The first 6 rows are patterns. Each new row is the sum of 2 different patterns, raised or lowered, with some noise. Before adding, each is slid sideways (what falls off one end comes back at the other) and multiplied by a number that may be negative. Names go in the order of the patterns.
In the rows, 128 means zero.
Known rows, each followed by the names of its patterns:
[115 148 111 175 133 130 148 139 124 118 118 104 105  88 122 137  97 160
 107 127 108 112 155  95 125 128 124 108 148]
suba
[140 113 124 120 104 186 147 110 150  86 122 132 129 138 128 132 128 117
  93 121 118 158 140 138  92 178 134 151 106]
razo
[115 117 145 103 126 140 146 115 102 132 157 150 105  46 172 136 127 129
 149 140 141 123 147 129  98  82 137  92 110]
kanag
[155 155 132 140  84  97 117 132  92 138 110 146 141 173 121 153 113 101
 122 100 150 160 138 125 131 130 120  94 124]
Zan
[131 129 143 126 129 110 114 120 140 139 158 133 156 131 100 149 135 119
 141  84 143 137 107  98 119  97 120 117 130]
zaguz
[129 115 127 153 141 145 135 131 115 148 130 107 147 126 181  94 111 150
 109  93 134 138 157 122 114 135 146 119 139]
zof

New rows, each followed by the names of its patterns:
[154 168 162 141 109 128 147 131 161 169 144 141 173 139 143 125 124 107
 147 135 144 160 160 152 131  90 156 156 128]
Zan zof
[142 148 159 134 149 120 172 125 140 148 161 147 135 118 105  87  97 105
 139 136 141 113 142 108 163 144 101 153 166]
suba zaguz
[149 116 125  99 149 125 129 137 107 146 102 105 120 108 132 122 119 129
 123 126 134 125 133 136 122 128 117 126 137]
razo zaguz
[146 146 141 194 161 141  91 178 179 139 155 173 164 156 164 164 171 128
 156 168 135 157 157 148 163 137 142 153 146]
suba kanag
[188 149 173 167 126 237 185 147 189 136 148 177 153 182 138 164 162 141
 124 159 161 200 190 188 153 216 162 204 126]
suba razo
[155 142 135 151 190 141 139 120 206 234 114 159 163 150 128 135 128 144
 109 151 189 178 164 171 171 153 152 157 158]
suba kanag
[145 194 108 187 142 125 211 148 127 162 158 183 150 146 173 203 155 175
 134 137 148 208 129 168 147 178 136 187 162]
razo zof
[179 141 175 167 142 116 152 141 187 169 177 130 211 174 183 144 165 144
 155 162 144 233 184 159 185 110 166 170 159]
razo zaguz
[121 114 130 166 114 130 137 106 133 112 113 178 167 150 120 186 145 154
 107 142 102 129 121 121 200 155 104 142  66]
razo zaguz
[153 143 112 155 124 104 128 138 138 149 123 115 134 132 146  98 131 120
 134 131 130 195 175 122 142 120 101 148 132]
suba razo
[137  91 103  99  62 107  86 130  91  79  96  61  87 105 105 108 116 104
 102  79  64  90 106 133 137 113  95 141  83]
razo zaguz
[111 110 109 119 126 111 129 164 115 130  64 131 125 137  92 137  98 133
  93 137 132 123 131  79 100 134 111 156 109]
razo zof
[113  84  96  94  96  55  96 147 157  99 139  71  82  98  92  84 114  76
 105 123 162  90 105  71  91 154  44 116 131]
kanag Zan
[ 92  94 114 117 107 129 112  85 119 142  74 104  71 138  93 105  93 116
 139  54  64 101 100 194  75  94 103  92  87]
razo kanag
[190 137 221 167 182 137 162 147 140 151 139 216 182 147 167 116 127 155
 134 164 180 146 151 157 120 185 140 172 185]
razo zaguz
[ 96 117 140 105 117 148 162 106 136 134 145 143 105 147  97  91  97 132
 124 120  83 108 147 216  73 125 112 103  96]
kanag Zan
[145 129 136 130 165 123 146 138 162 138 145 159 150 147 113 128 184 111
 164 158 130 124 138 149 154 138 144 170 157]
razo zof
[199 153 179 178 175 150 142 184 183 153 165 130 182 166 150 139 149 137
 169 160 171 169 165 168 172 164 140 161 153]
zaguz zof
[110 104 132 146 133 100 106 122 176  81 131  96 116  89 119 103 130 106
 119 155 127 102 156 121 148 129 105 138 113]
razo kanag
[ 25  61  87  99  47  99  71 118  97 139 108 149  76  94 101  76 124 116
 124  96  93  88 100  79  90 104 110 113 162]
kanag Zan
[137 187 110 149 167 141 135 143 162 183 122 212 180 155 167 150 155 152
 141 121 137 108 146 170 124 171 126 142 132]
suba zof
[136 188 121 153 140 129 134 108 146 133 137 113 139 128 113  93 128 111
 191  75 133 122 135 109 121 128  92  97 132]
razo kanag
[132 127 145 135 142 131 142 137 114 156 145 108 113 119 117 133 144 122
 138 157 131 140  96 158 147 117 160 175 150]
zaguz zof
[135  76 121  89 111 123 116  60  95  98 176  24  90 102  84  75  96 101
 114 108 122 161 140  86 155  85 134 110 109]
suba kanag
[140 166 102 159 164 133 144  53 119 160 104 153 145 117 127 133 132 107
 119 126 156 135 151  86 118 141 146  88  77]
razo zof
[112 144 150 157 172 151 138 200 187 170 154 157 130 151 134 151 219 176
 140 174 125 147 139 154 178 172 159 164 121]
razo Zan
[170 153 119 116 128 121 161 166 133 134 191 116 152 126 119 122 137 109
 167 183 153 184 125 113 126 137 135 127 146]
Zan zaguz
[152 120 171 131 190 161 152 143 129 123 165 103 147 146 130 135 140 131
 151 162 189 193 159 113 211 121 184 133 176]
suba razo
[108 103 138  66 127 123 135 135  84 140 101 120 112 114  97 119 120 102
  50 115  92  66  98 116 137 112 121 132 159]
suba zof
[148 196 186 154 179 147 126 170 161 153 192 116 175 137 123 115 173  83
 139 126 172 147 166 172 157 174  90 125 158]
razo zaguz
[ 89 132 122 100  85 107  99 148 124 123 140 176 106 156 120 118  98 110
 122 129 126 106 145 125  96  90 101 134 181]
kanag Zan
[ 96 129 152 189 109 100 143 137 104 106 116 116 114 126 155 167 127 168
 142 143 129 113 147 139 131 138 145 168 131]
kanag zaguz
[ 95  91 102  55  94  76 127  76 123  80 124  77  87  94  82 123  83  90
 105  82 121  92  71  94 106 112  96 105  72]
razo Zan
[120 116 165 136 159 178 128 125 172 133 164 150 133 214 138 137 193 131
 121 148 152 173 125 131 152 177 147 165 135]
zaguz zof
[147 184 190 161 163 155 123 158 165 172 201 154 161 156 171 197 129 175
 177 235 136 170 189 150 128 168 171 177 157]
zaguz zof
[129  75 113 104 123 132  91  30 126  96  80  80  82 103 116  71 139  81
  73  46  93  90  57  86  90 110  63 111  99]
suba kanag
[106 111 126  94  97 104  86 145 120 109 132  90 121 117 116 113 108 113
 123 113 112 114 126 135 107 133  98 140 126]
razo zaguz
[140 151 128 142 154 172 145 187 146 158 180 157 165 167 159 147 130 159
 169 171 162 165 140 162 134 144 117 165 167]
suba Zan
[162 153 154 130 123 173 160 146 162 173 149 142 123 152 155 163 150 162
 127 175 161 164 128 151 134 145 144 147 172]
razo zof
[ 86 104 143  73  87  78 129 183  43 112 102  98  82 100  73 110  67 108
  97 138  89 120 107 112 116  89 137 115 113]
suba kanag
[ 83  63  77 103 143 112  89 114  82  68 100 101  61 105 109 125 123 139
  97 103 105  83  74  96 112 167  75  80 122]
Zan zof
[122 133 113 116 131 127 101  89 106 138 130 103  49 156 114 106  93 127
 105 122 126 115 109  94  64 149  69  90 118]
kanag zaguz
[133 106 104 102 114 119  91  88 110 110 116 136 112 113 102  79 118 114
 113 103  77 131 104  95  56 124  98  89 114]
zaguz zof
[179 124 173 131 135 146 125 162 142 147 165 157 111 134 127 144 138 156
 145 126 155 135 158 138 148 129 168 129 143]
suba Zan
[148 159 132 122 144 101 141 131 155 148 126 136 123 104 127 116 120 160
 103 132 118 116 168 106 115 149 164 143 172]
suba zaguz
[114 124 121 120 122 137 141 135 133 140 124 146 167 156 145 119 167 124
 134 111 130 118 135  99 129 162 183 124 115]
kanag Zan
[134  95 122 154 222  90 139 122 112 110 101 133 153 122 126 156 167 118
 133 140 157 156 118 156 102 100 107 143 124]
kanag Zan
[100 110  96  83 102 106 121 107 124 166 157  93 165 101 139 120 109 145
  93 125  97 123 139 122  69 100 118 200  35]
suba kanag
[160 162 137 191 114 161 194 150 130 165 165 174 132 145 183 189 151 173
 129 128 149 180 143 178 152 172 157 204 156]
Zan zof
[103 138 125 135 131 113 122 111  88 102 106 128 131  84 100 135 157 120
 102 110 131 123 117 129 122 113 114 131 143]
kanag zaguz
[ 75  88 103  92 164 116 111 115  44 114 108  93 117  62 113 106  71  49
  86  63 110  97 106  76 133 116 111  83  92]
razo zaguz
[135 114 125  92 103 119  98 113 139 116 122 138 126 161 117 111 146 119
 136 138 135 136 108 135 121 113 122 132 122]
suba zaguz
[ 72 109 113  57  92 101  61 105 111 101 101  90 122 111  97  77  95  88
 113 121 135  94 126  95  72 123 116  85 117]
zaguz zof
[166 134 172 166 128 172 131 160 168 165 181 159 166 147 144 136 168 163
 205 173 189 144 169 183 181 142 178 119 172]
razo zaguz
[150 131 138 157 159 203 204 166 145 203 125 182 139 155 126 141 154 165
 176 162 188 125 136 132 165 120 147 159 169]
suba Zan
[105  86 155 114  74  95  79  80  97  98 104 114  91 104 102  88  94  84
 126 128 124  68  94 131 125  88 112 102 109]
razo kanag
[ 91 100 102  67 102  69 100  84 131 104 100 110  66  97  64 104 144  87
  97 105 100  81  89  89 138 111 137 116  70]
suba Zan
[132 148 119 113 125 101 160 134 109 172 138 140 141 132 164 111 132 137
 126 124 151 138 159 130 164 134 120 150 131]
suba zaguz
[145 138 145 154 120 152 121 124 131 151 132 163 128 162 111 112 148 132
 122 148 104 150 152 129 131 130 107 144 109]
suba zaguz
[ 91 113 127 171 123  97 128 128 111 106 137 120 132 113 190 164 127 170
 151 136 127 111 128 112  86 113 146 121 154]
suba kanag
[129  81 127 110 127  95 111 148 105  93 152 102  91 141  77 131 127  87
 161 140 106 127 111 106 111 143 140 162 133]
razo zof
[121 135 130 144 141 164 163 177 114 155 142 176 112 129 140 157 127 143
 151 164 157  83 114 167 175 145 142 141 140]
razo kanag
[138  90  89 146 170  92 107 153 112 100 122 140 146  99  83 133 116 102
 124 116 121 104 142 138 146 120 106 113 156]
kanag zof
[129 128  95 168 142 156 136 172 111 112 128 148  75 135  82 122 124 108
 107 129 117 139 151 133 122 155 114 143 129]
suba zaguz
[112 110 125 118 148 113  93  98 100  91 141  41 112  95 109  76 109  86
 105 116  67  94 117  98 135 110  92  97  91]
razo zaguz
[137 138 135 148  92  73 154 130 132 126 144 133 131 108 133 124 125 103
 136  87 140 122 131 127 118 117 131 132 105]
razo kanag
[140 161 164 150 136 160 189 175 136  76 189 159 163 164 191 170 181 154
 161 169 134 113 171 100 148 149 136 156 132]
kanag zaguz
[107 108 105 105 123 108  85 108  83 133  66  90 134  80  80 111 100 146
  90  89 120 132 102 127 108 101 101 116 110]
zaguz zof
[149 121 116 105 129 138 117  99 102 109 114 159 133 109  82 150 119 139
 117 116 109 139 100 104 126 170 122 118 105]
razo zof
[ 58  25 146  83  91  47 137 118  85 104 137  86  60  31 106  76  73  66
  92  95  70 102 100  84  69  56  91 113 121]
kanag zof
[156 193 142 159 137 173 149 158 152 150 163 189 186 190 193 165 143 196
 142 155 175 169 215 114 167 179 144 131 175]
suba zof
[143 112 101  76 117 140 211 142 167 135 169 124 120 128 112  68 110 110
 161 146 102 128 125 170  70 118 121 119 109]
kanag Zan
[152 149 153 135 184 169 158 143 163 167 174 132 148 145 139 149 135 191
 169 148 179 131 154 148 150 157 162 164 171]
razo zaguz
[144 141 127 176 147 152 139 141 140 137 130 160 191 129 133 166 163 205
 130  98 201 187 165 182 174 172 162 151 168]
kanag zaguz
[102 100 124 123 145 106 131  80  63  49 143  26  83  74 110 111  90 103
 122 141  45  63 122 112 157  85  18 145 103]
razo kanag
[130 105 144 106 137 129 129 133 113 125 108 126 133 122 162 146 129 125
 127 134 141 166 160 136 125 155 112 145 116]
Zan zaguz
[132 145 127 160 131 115 140 133 150 136 133 101 150 114 143 127 123 140
 122 129 107 159 163 104 145 108 129 125 145]
suba razo
[133 190 105 117 166 134 128 165 114 171 179 148 158 143 107 169 108 170
 153 167 178 122 180 134 136 144 180 138 189]
suba zaguz
[168 212 156 135 212 195 185 178 178 165 162 156 150 185 177 150 194 150
 167 154 153 140 160 141 161 182 122 152 165]
razo zaguz
[ 82 161 126 138 165  95 167 132  95 100 130 103 128 130 158 141 121 135
 133 129 144 138 135 144 167 156 150 151 129]
Zan zaguz
[138 137 106 146  91 132 108 100 123 105 133 116  95  90 146 165 101 103
 149 120 104 123 116 120  99 111 122 135  86]
suba kanag
[165 145 148 173 188 170 167 151 194 211 113 147 196 120 139 133 173 157
 162 163 199 228 105 180 197 157 211 153 185]
razo kanag
[119 117 131 149 114 133 113 108 117 150 143 159 134 145 115 120 139 111
 133 131 135 109 117 126  91  94 108 123 140]
zaguz zof
[123 121 105 101 139 132 119 169 119 127 138 105 175 115 110 129 156 146
 146 114 119 139 173  97 110 127 124 126 127]
kanag zaguz
[179 140 166 153 201 135 147 167 150 128 143 137 178 130 133 151 160 154
 148 155 149 160 164 149 167 170 166 132 125]
kanag zof
